The rows of a group lie close to one hidden flat surface of 15 dimensions, which passes through zero. Surfaces can cross.
(in the rows, 128 means zero)
Known rows, each followed by its group:
[142 153 216 134 123  74  87 167 133 110  95 169 126 139 163 138 118 152
 130 138 140 140 156 173 164 110 151 159] => B
[138 218  97 159  83 100 101 109 179 136  89  76 134 152 139 135 156 125
 110 142 134 155  83 147 158  94 115 133] => R
[146 183 120  74 162 112 187 176 123 133 125  98 157  83 134 129 129  86
 165  83 147 115 139 127 144 138 159 128] => J
[156 128 131  85 148 127 125 141 125 117 141 125 161 157 150  96 108 134
 121 117 160 113 101 150 124 133 135 132] => B
[ 82 177  80 144 149 151 120  77 103  69 109 121 174 151 113 133  90  95
 113 166  77 172 138 141 136 188 162 129] => N
[135  89 130 152 119  51  34 104 141 112 112 192  95 154  88  90 166 131
 162 124 161 197 164 156 189 110 127 171] => B
[130 124 129  95  88 122 155 163 177 127 162  85  83 123 117  97 153 155
 110  85 155 149 123 130 160  91  80 144] => N
[116 130 111 139 128 135 136  94 192 136 103  94 113 199 167 119 129 173
 138 116 112 144 174 120 147 104 128 158] => N
[129 163 115 100  86 152 141 134 115 110 124 121 100  71  89 129 172 136
  90  91  75 111 104 141 126  46  88  64] => J
[110 149 142  94 100 124 139 194  99 135 141 160  77  50  97 130 185 151
 189  77 141 132 177  66 145 133 163 120] => H
[121  80 126 163 164 154 154  91 152 192 116 143 129 185 166 166 120 125
 111 207 113  81  57 165 141 161  54 129] => N
[117 106 140 103 135 150 150  66 215 135 199 136 100 159 106 152 116 103
  99 159 109 111 112 181 147 159  86 122] => J
[135 185  61 156  74  99 123 161 126 113 119  74 153  68  89 104 172  84
 154  95 152 170  68  86 126 108 109 128] => N
[ 96 154 167 132 196 165  94  92 129 187 122 186 123 139 186 146 115 182
  70 195 144 101 127 150 189 112 112  79] => R
[117 131 185 141 158 201 107 125 132  40 119 178 136 145 175 138  83 145
  99 148  74 116 128 153  97 106 106  99] => B
[150 106 174  76 133 186 169 151 172  95 128 185  66 120 107 144 107 143
 184 120  57  93 150  83 169 147 150 147] => N
[213 137 112 108 179 153 117  96 129  64 110 130 107 135 106 111 128  75
 194 101 112 146 125 124 144 115 146 144] => B
[144 123 139 178 165  98 110  73 126 152 105 141 110 147 132 160 161  99
 182 163 111 157 173 136 170 122 125 159] => R
[157  70 142 133 112 119 106 133  79 137 125 163 125 118  93 129 128 160
 135 119 108 108 130 102 102 105 150 125] => J
[163 103 177  94  77 107 114 167 135 110 157 126  98 157 121  88 104 117
 133 152 170 146 100 125 141 187 163 172] => J
[122 145 156 165 172 111 111  76 137 141 135 129  66 127 112 200 187 142
 120 137 111 157 186 198 164  91  79 125] => R
[ 85 171 107 143  99  92 119 164 107 119 146 142 223 140 136 162 168 184
 147  93 134 127 100 136 112 149 109 139] => J
[113  85 119 111  92  87 123 119  82 168 121 152 123 134 105 132 169 129
 137 118 121  98 148 148  93 140 142 118] => H
[ 53 107 123 110 134 188 204 116 133 128 202 109 131 126 147 142 152 163
 125 109  88 117 170 110 118 126  72 102] => H
[146 124 146 151  78 110 116 174 115  97  77 166 105 109  90 171 152 145
 150 109  79 103 102 144 100 118 118 142] => H
[149 151 135 105  77 100  96 191 103  93 119 144 156 120 109 105 140 170
 115  99 139 133  72 136 139 107 128 136] => R
[154 172 120 145 118 185 110  96 140 182 102 145 102 118 191 117 179  78
 153 179 149  69  38  96 102  96  97  55] => H
[121 176 123 172 111  88 129 172 125 169 135 100 155  69 135 141 159 125
 175 122 180 161 130  62 153 127 143 148] => H
[ 99 105  98 105 158 144 170 128 107 140 122 114 108 129 143 108 134  93
 148 120 136 125 153 124 122 162 120 128] => R
[159 113 139 129  90 112  86 116 123  99 172 169  98  80  62 137 181 128
 166  76 118 135 158 113 102  78 143 108] => R
[132 116 102 127 172 119 125 139  90 126 109 129 157 118 125 118 113 143
 137 106 140 141 158 110 135 131 151 139] => J
[168 120 136 115 159 150 136 111 107 157 144 104 134 138 100 158 100 229
  98 107 115 112 158  95 143 100 166 131] => R
[ 84 122 131 114 135 145 170 138 161 128 155 122 136 171 140 170 136 183
  95 118 113 105 119 182 128 148  66 135] => R
[133 197 167 151 102 132  95 134 223  99  96 172  98  79 121 143  93  83
 128 173 102 137 104 114 177 119 142 124] => H
[ 96 106 161 116 128 139 164 145 158 150 141 120 104 149 128 161  94 195
  89 137 109 118 164 131 150 152 130 148] => B
[ 70 107 106 177 122 100 126 143 146 129 121 135 126  79  83 166 110 140
 112 119 113 150 176 114 118 149 130 147] => J
[124 153 104 141 149 125 160 115  86 164 142 106 172  78 154 133 159  55
 185 126 137 109 140  92  90 127 146  95] => B
[139 118  74 175 118 111 102  69 148 139 151 121 138 103  82 132 169  69
 136 141 126 139  74 135 123  98  69 104] => R
[177 164  92 137 160 102  97 116 158 115  65  97 148 164 172 100 112  60
 132 133 180 135  84 176 115 122 125 141] => B
[ 96 116 137  81 117 117 126 122 106 139 183 141 125 119 124  87 137 140
 133 112 152 143 177 108 136 136 165 116] => H
[162 188 113 119 103 116  97 117 139 112 141 143 176  98 117 127 167  94
 159 103 130 107  85 121 104  91 142  92] => N
[157 194 137 141 166 139  84 144 204  69  68 158 154 159 219  89 115 117
 185 115 155 152 122 110 168  93 131 148] => J
[ 71 138  82 140  95 135 134 117 101 120  84  96 121 174 164  75 149 128
 118 143 118 162 127 125 133 125 101 129] => N
[183 125 129 149 191 170  92 118  93 121 109 129  64 101 115 148 136 106
 138 128 171 131 131 129  87 129 136 106] => H
[105 153 140 131 132  82 125 190  99 130 116 103 188 129 148 133 102 181
 102 105 161 147 149 135 140 137 156 160] => B
[138 120 166 136  32  79 114 152 114 182 131  77  86 143 151  88 163 124
  89 161 184 143  90 143 124  99 112 134] => J
[132 187 132  76 142  95 178 162  41 146 106  74 151 149 153 132 171 138
 174  97 132 138 174 138 156 146 176 154] => N
[177  40 168  95 144 119 152 125 101 161 148 150 103 128 122 102  97  77
 169 148 137  97 152 105 111 165 180 148] => R
[ 68 123  89 155 125 116 169 103 129 172 100 123  92 134 104 202 164  97
 136 151  86 106 151 171 103 195 104 130] => N
[112 168 151 150 170 119 129 143  86 143  78 100 109  96 192 110 123  70
 114 156 161 160 169 146 139 107 134 111] => N
[178 100 161  90 136  93 107 180  86 131  99 174 111 138 128 101 134 117
 194 113 174 115 134 122 134 166 186 164] => J
[139 114 117 113 123 128 169 147 131 155 159 101 126  87  73 156 112 140
 135 109 116 119 144  83 132 159 164 145] => B
[ 88  83  76  87 138 186 144 148 110 105  91 144 104 163 154  70 105 152
 111 106 126 105 126 113  94 156 121 112] => B
[166 129 157  95 109 111  93 146 121 109 155 156 137 127 117 115 147 150
 116 108 153 114  97 157 124  96 123 113] => R
[140 157 138 121 117 135 134 128 115 151 107 134 150 115 165 132 178 160
 122 105  95  86 104 133 130  25  86  76] => J
[124 114 128 112  81 133 160 131 150 161 102 118  85 173 139 134 149 147
 140 136 108  95 115 127 123 147 123 143] => B
[168 144 149 154 158 127 102 118 129  96 115 158 155 136 146 166 150 108
 156 129 109 109  97 170 112 104  95 120] => B
[104 128 143  99 118 141 114 149 151  99 121 174 100 145 159 104 137 101
 141 124 153 105 122 158  97 162 123 114] => R
[116 121  59 114 132 189 158  95 119 127 113  76 156 202 145 101  99 190
  84 127 100 116  96 112 111 134 115 125] => H
[138 139 143 120 131 154 156 185 126 123  74 109  73 112 134 128  98 113
  98 155 126 125  92 139 159 152 110 139] => J
[ 90 120  98 109 132 166 163 126 165  84 166  91 124 145 106 119  96 185
  97  83 107 163 181 107 132 135 125 143] => H
[131 106 172  87 197 122 143 162  55 117 154 165 192 122 191  92 124 114
 158 112 161 113 148 147 131 119 128 117] => R
[130 118 127 136 173  91 141 117  78 185  90 151 105 125 140 135 196  95
 187 152 123 130 139 148 205 113  94 137] => R
[171 133 165  50 119 138 143 153 142  80 145 128 147 176 158  85 108 136
 164  93 133 111 136 126 125 135 175 155] => B
[170 141 114 120 178 140 132 113  94 139  90 100 144 165 171 107 132 145
 141 117 138 125 136 125 139  86 138 132] => J
[143 150 122 139 144 113  92 122 145 129  78 126  94 119 152 107 130  87
 105 132 164 130 126 170 113 100 123 103] => B
[127 172 125 152  61 104 150 110 163 159 158  77 133 106 143 128 183  66
 161 134 134 131 107 106 109  98 110 115] => N
[ 97 144 130 114 102  97 139 149 191 129 115 103 150 148 183  77 115 131
 132  97 146 139 168 113 139  95 140 146] => H
[199  88 134  85 125 155 137  80 163 129 205 104 118 147 116  96 114 116
 133 106 146 104 120 114  92 109 143 119] => N
[149 168 167  72  87 158 136 144 169 133 152  89  97 105 115 113  62 167
  22 151 128 112 104 125 143 100 156  97] => R
[118 130 112  83 111 102 155 110 141 142 188 134 140 122  74 140 166 111
 126 117 110 116 100 175 161 142  94 124] => H
[ 92  91 145 114 144  79 140 121  92 133 119 158 148 139 108 140 107 108
 104 144  92 125 165 191 146 153 138 142] => H
[143 215  95 135 109 143 107 171 196  53  77 125 128 114 140 120 137  90
 157 101 136 143  72 130 130 124 107 132] => J
[ 97  89 101 134  92 130 140 104 149 156 127 120  53 139  76 130 154 168
 119 130 108 151 165 108 160 135 118 145] => B
[186 114 134  97 153 108 104 162 135 152  97 142 118 163 129 109 105 168
 139 124 186 120 100 126 172 155 156 171] => H
[181  97  89 139 140  55 157 144 178 187 119  95 159 128  78 185 135 138
 134  81 148  91  99 162 123 126 108 171] => J
[105 131 102 162 101 124 147 103 164 168 156 117 149  99 118 152 158 117
 180 118 113 118 154  56 107 121 142 124] => N
[169  78 108 189 127 135 135 149 110  80  85 102 167 145 114 136  82 125
 139 128  90 137  87 105  86 133 118 175] => H
[185 145 113 132 158 128 132 132 120 145  89 100 112 110 151 104 132  64
 165 139 156 131 101 106 142 116 135 132] => N
[107 118 118  71 146 110 161 131 141 143 163 137 105 137  82 145 146 141
 140 109 126 131 157 161 173 182 128 150] => N

New rows. What belongs after each?
[139 107 146 111 119 126 142 156 124  55 173 136 130  66  91 115 131  61
 139  89 108 141 123 150 106 103  98 117] => R
[110 123  55 177 112 126 128  89 187 128 100 118 118 181 114 152 162 111
 163 141 111 136  91 133 123 165  85 158] => R
[122 144 128 105  81  84 125 128 100 120 111 101 172 160 134  85 113 140
 129 122 114 156 162 111 136 123 194 154] => H
[ 95 129  59 114 146 145 154 120 150 108 124 117 111 117  87 113 144 133
 159  89 104 162 159  94 174 141 114 149] => B
[136  86 117  97 166 144 141 160 163 141 141 179  94  92  77 153 122 166
 139  88 130  95 130 120 157 143 113 129] => N
[ 99  97 128 122 115 146 124 101 176  79 172 168 159 169 155  85 114  78
 175 138 129 131 124 116  99 176 127 139] => R
[ 95 163 130 136  89  86 108 148  90 130 100 122 125 108 154  76 148  75
 159 142 157 174 163 102 137 135 171 130] => R
[ 85 103 133 181 145 125 155  76 152 178 198 111 155 123 110 204 125 154
  97 152 110 123 160 133 116 138  97 126] => B
[113  79 134 127 146 147 152  73  99 159 168 116 107 102  97 135 107 126
  86 147  94 127 183 121 120 111 135 101] => J
[ 80 158 108 151 147 132 143 127 101 135 105  72 152 147 181 110 116 131
  80 153 142 167 127 143 143 113  95 124] => N
[ 97 142  97 138 128 137 154 161 116 123  97 132  92  78  96 145 138  79
 136 144 106 140 103 127 153 168 101 129] => N
[165 112 127 145 217 146  88  68  93  85 157 146 167 148 138 105 111 113
 160 134 139 177 163 123 153 113 143 135] => R
[171 113 124 146 176 148 151 126 120 122  84 104 111 148 172 138 136  92
 150 122 126 106 118 156  90 103  95 128] => H
[108 135  89 157 144 128 143 118 169 127 107  97 147 160 126 135  97 133
 114 153 112 152 110 129 167 161 106 165] => B
[176 116 146 102  95 111 155 160 161 123 154 114 153  74  95 114  92 122
 147  85 114 110 137  69 120  98 173 137] => J
[150 148 110  63 109  93 157 128  62 127 143  68 167 170 122  86 158 143
 150  85 128 151 153 134 144 120 172 152] => H
[119 167  83  92 125 143  99  70 170  56 151 138 109 152 102  98 175 122
 164  65 116 171 174 138 133 103 131 121] => J
[166 185 140 149 118 104  96 168 111  81  86 123 160 128 123 138 119 101
 108 159 127 158  38 172 164 133 105 148] => N
[120 163 158 141 213 133 137 115 122 193  62 126 128 155 227 145 107 107
 115 195 157 103 143 167 158 135 131 116] => R
[130 177 121 108  81 112 117 122 147 114 132  98 111 151 154  90 180 102
 154 112 162 156 130 137 122 120 134 127] => J
[108 168 155 169 106 125 110  78 199 105 159 120 172 120 170 133 121 115
 159 123 106 151 197  82 104  78 161 120] => J
[117 115 127 191 130 143 100 145  56  90 113 158 170  87  94 147  90 120
 103 173  91 145  78 110 117 148 121 120] => H
[144 122 178 136 115 177 177 114 159 121 112 152  94 149 153 147 110  96
 199 187  44 105 130  73 159 161 150 155] => N
[160 126  85 111 187 126 158 152  90 146 128 110 197 125 135 143 138 125
 153  82 156  90  95 139 102 145 117 130] => B
[149  73 109 122  28  87  73  88 168 143 122 125  87 208 138  57 157 102
 135 122 181 118 110 143  47 127 147 135] => B
[114 160 106 129 144  85 164 114  73 130 167  59 171 119 107 161 171 106
 123 107 123 162 149 180 133 124 108 131] => H
[152 175 111 101 132 129 122  96 168  92 147 100 137 118 142  83 142  56
 158 104 149 153 141 124 123  99 146 113] => B
[135 164 137 119 113 123 149 101  94 178 137  96 161 154 173 121 162 118
 152 155 130 116 118 118 134 115 138 112] => H
[176  98 189 128  94 148 157 174 145 109 154 150  90  91  41 214  88 186
 129 128  54 102 121  97 138 158 156 164] => B
[179  92 118  84 166 160 155 128  25 115 159 115 180 167  95 141  96 168
 141 120 114 106 105 116 107 189 175 152] => J
[157 153 132 153 180 195 154 119 141 110  97 118 145  92 148 159  67  89
  95 170  76  92  76 122 123 103 103  90] => J
[116 107 100 155 155  63 142 124 176 215 115 100 142 117 153 134 144 104
 157 113 184 117 165 124 129 120 126 144] => J
[135  87 157 123 124 150 115  64 172 121 183 159 118 118 107 116 106 142
 105 133  86 122 161 111 136  69 124 100] => J
[165  99 155 144 129  97 130 151 128 166 149 114 129 113 117 153 128 141
 123 127 161 116 110 132 116 120 119 141] => N
[133 126 169  90 138 135 149  93 152 153 208 108 162 159 160 103 102 108
  98 170 150 120 104 147 148 138 123 118] => J
[180 151 218 114 141 100  89 151 105  76 173 146 194 120 158 127 110 158
 136  92 150 140 171 145 107  69 175 131] => R
[181 141 157 186 116 113  94 123 101 163  59 134 138 158 150 174 125 130
 137 193 116 103  73 136 118 133 148 142] => H
[153 160 103 145  77 144 102 122 152  98  99 108 104 113 124 114 139  83
 109 131 124 122  66 137  79  98 113  97] => B
[117 124 120 106 150 162 119 103 108  95 146 137 147 147 116 111  92 136
  73 149 103 133 105 157 138 136 118 108] => H
[141 112 168  94 147 151 132 107  78 148 109 132 134 191 228  73 115  97
 146 169 153  97 139 135  95 130 162 112] => B
[193 166 156 138 139 116  88 158 132 161  47 170 152 139 182 161 131 167
 182 106 147  57 124 104  86 102 196 127] => R
[ 87  95 132 138 175 166 134 104  97 113 171 143 154 119 137 128  95 157
 119 128 124 146 187  99 112 143 143 122] => R
[120 173 152 104  57  80 117 147 137 150 138 131 105 143 142 135 216 109
 142 123 156 113  89 190 125 125  96 118] => J
[ 86 117 126  73 128 134 166 181 112 124 115 133 135 171 175 126 152 208
 130  56 132  82 165 154  91 128 118 124] => B
[104 103 150 117 129  96 125 163 186 122 139 185  61  91  56 150 117 125
 163 127 122 163 172 112 216 192 141 185] => N
[127 177 135  96 153 160 154 151 128 137 102 119 145 104 164 115 102 155
 114 125 109 109 133  93 168  98 150 107] => R
[124 153 144 144 134 159 108 131 159  75 161 125 126 111 139 125 122 134
  97 118 138 151 114 139 115  95  89 107] => H
[159 108 146  90 102 109 123 136 102 129 155 122 118 140  96 110 135 142
 114 118 138 130 113 146 136 127 140 138] => J
[119 133 158  86 127 118 129 133 100 175 182 158 222 140 195  93 145 163
 138 121 163  77 108 110 120  94 133  85] => R
[106 151 120 124  96  99 125 171  88 122 124 130 166  93 129 104 148 132
 140 103 135 142 123 102 132 106 136 121] => R
[122 138  79 123 148 155 117 117 108  98 139  87 115 125 100 123 126 151
  93  87 154 154 147 134  85 129 130 114] => R
[144  14 172 142 109  95 125 105 100 152 193 183 113 132  66 175 151 115
 152 146 110  97 134 161  84 167 117 143] => H
[123 187 202 135 114 118  63 145 140 110 103 164 117 158 172 152 118 206
 110 137 148 136 178 144 127 115 184 133] => R
[113 115 124  91  84 145 165  93 186 101 187 124 142 160 134  86 127 109
 190 108  98 132 162  72 128 145 156 146] => R
[115 155 161 122 160 132 104 114 161 132 103 152 102 155 186 138 135 134
  82 142 146 108 134 210 126  95  89  95] => H
[126 133 121 170 143 107  93 170 109  98  72 177 158  91 126 130 114  98
 156 131 134 129 107 117 116 146 141 139] => B
[ 87 175  97 130 139 125 125 123 177  90 144 126 148  90 112 133 125  97
 113 103 125 155 140 142 143 128 111 116] => J
[103  69 126 118 147 101 148 189  62 141 131 180 149 103 105 139 146 156
 138 110 124 107 113 145 143 150  91 138] => H
[ 72 181 130 155 123 187 165 140 138  73 145 110 198 104 166 143  87 158
 133 121  71 141 156  49 112 124 153 120] => J
[151  96 157  95 144 150 143 112  93 130 169 159 182 182 131 154 126 195
 142 124  93  85 111 133 128 134 129 133] => J
[140 145 119 157  93 112  82 146 121 100 121 140 175 106 113 114 111 129
 116 128 138 140  84 103 112 112 138 124] => R
[142 115  58 100 166 131 109 123  59 127 110 121 103  96  88  79 145  62
 121 116 177 143 101 139 117 150 130 103] => J
[165  93 182 132 146 112 103 169 131 107 142 189 136 110  88 173  92 163
 124 129 121 111 110 148 141 154 136 155] => B
[ 49 157 101 145 129 219  99 111  53  78 107 163  93 133 149 109 153 133
  73 187 104 144  75 144 126 145  61  60] => J
[ 98 142 172  67 108 136 137 125  56 158 177 140 137 130 176  74 164 129
 115 146 148 120 135 132 142 105 130  77] => J
[116 119 124 172  87  59 112 151  77 154 105 126 164 156 114 142 169 185
 170 128 119 165 137 105 168 134 136 188] => R
[ 86 130  50 134 177 159 161 108 169 130 140 125 134 115 110 143 116  64
 154 126 142 119 115 118 106 215 111 129] => J
[114 103 116 178  88 145 127 113 187 129  92 132  97 167 142 120 127 131
 141 170  94 132  94 103 145 129  86 153] => N
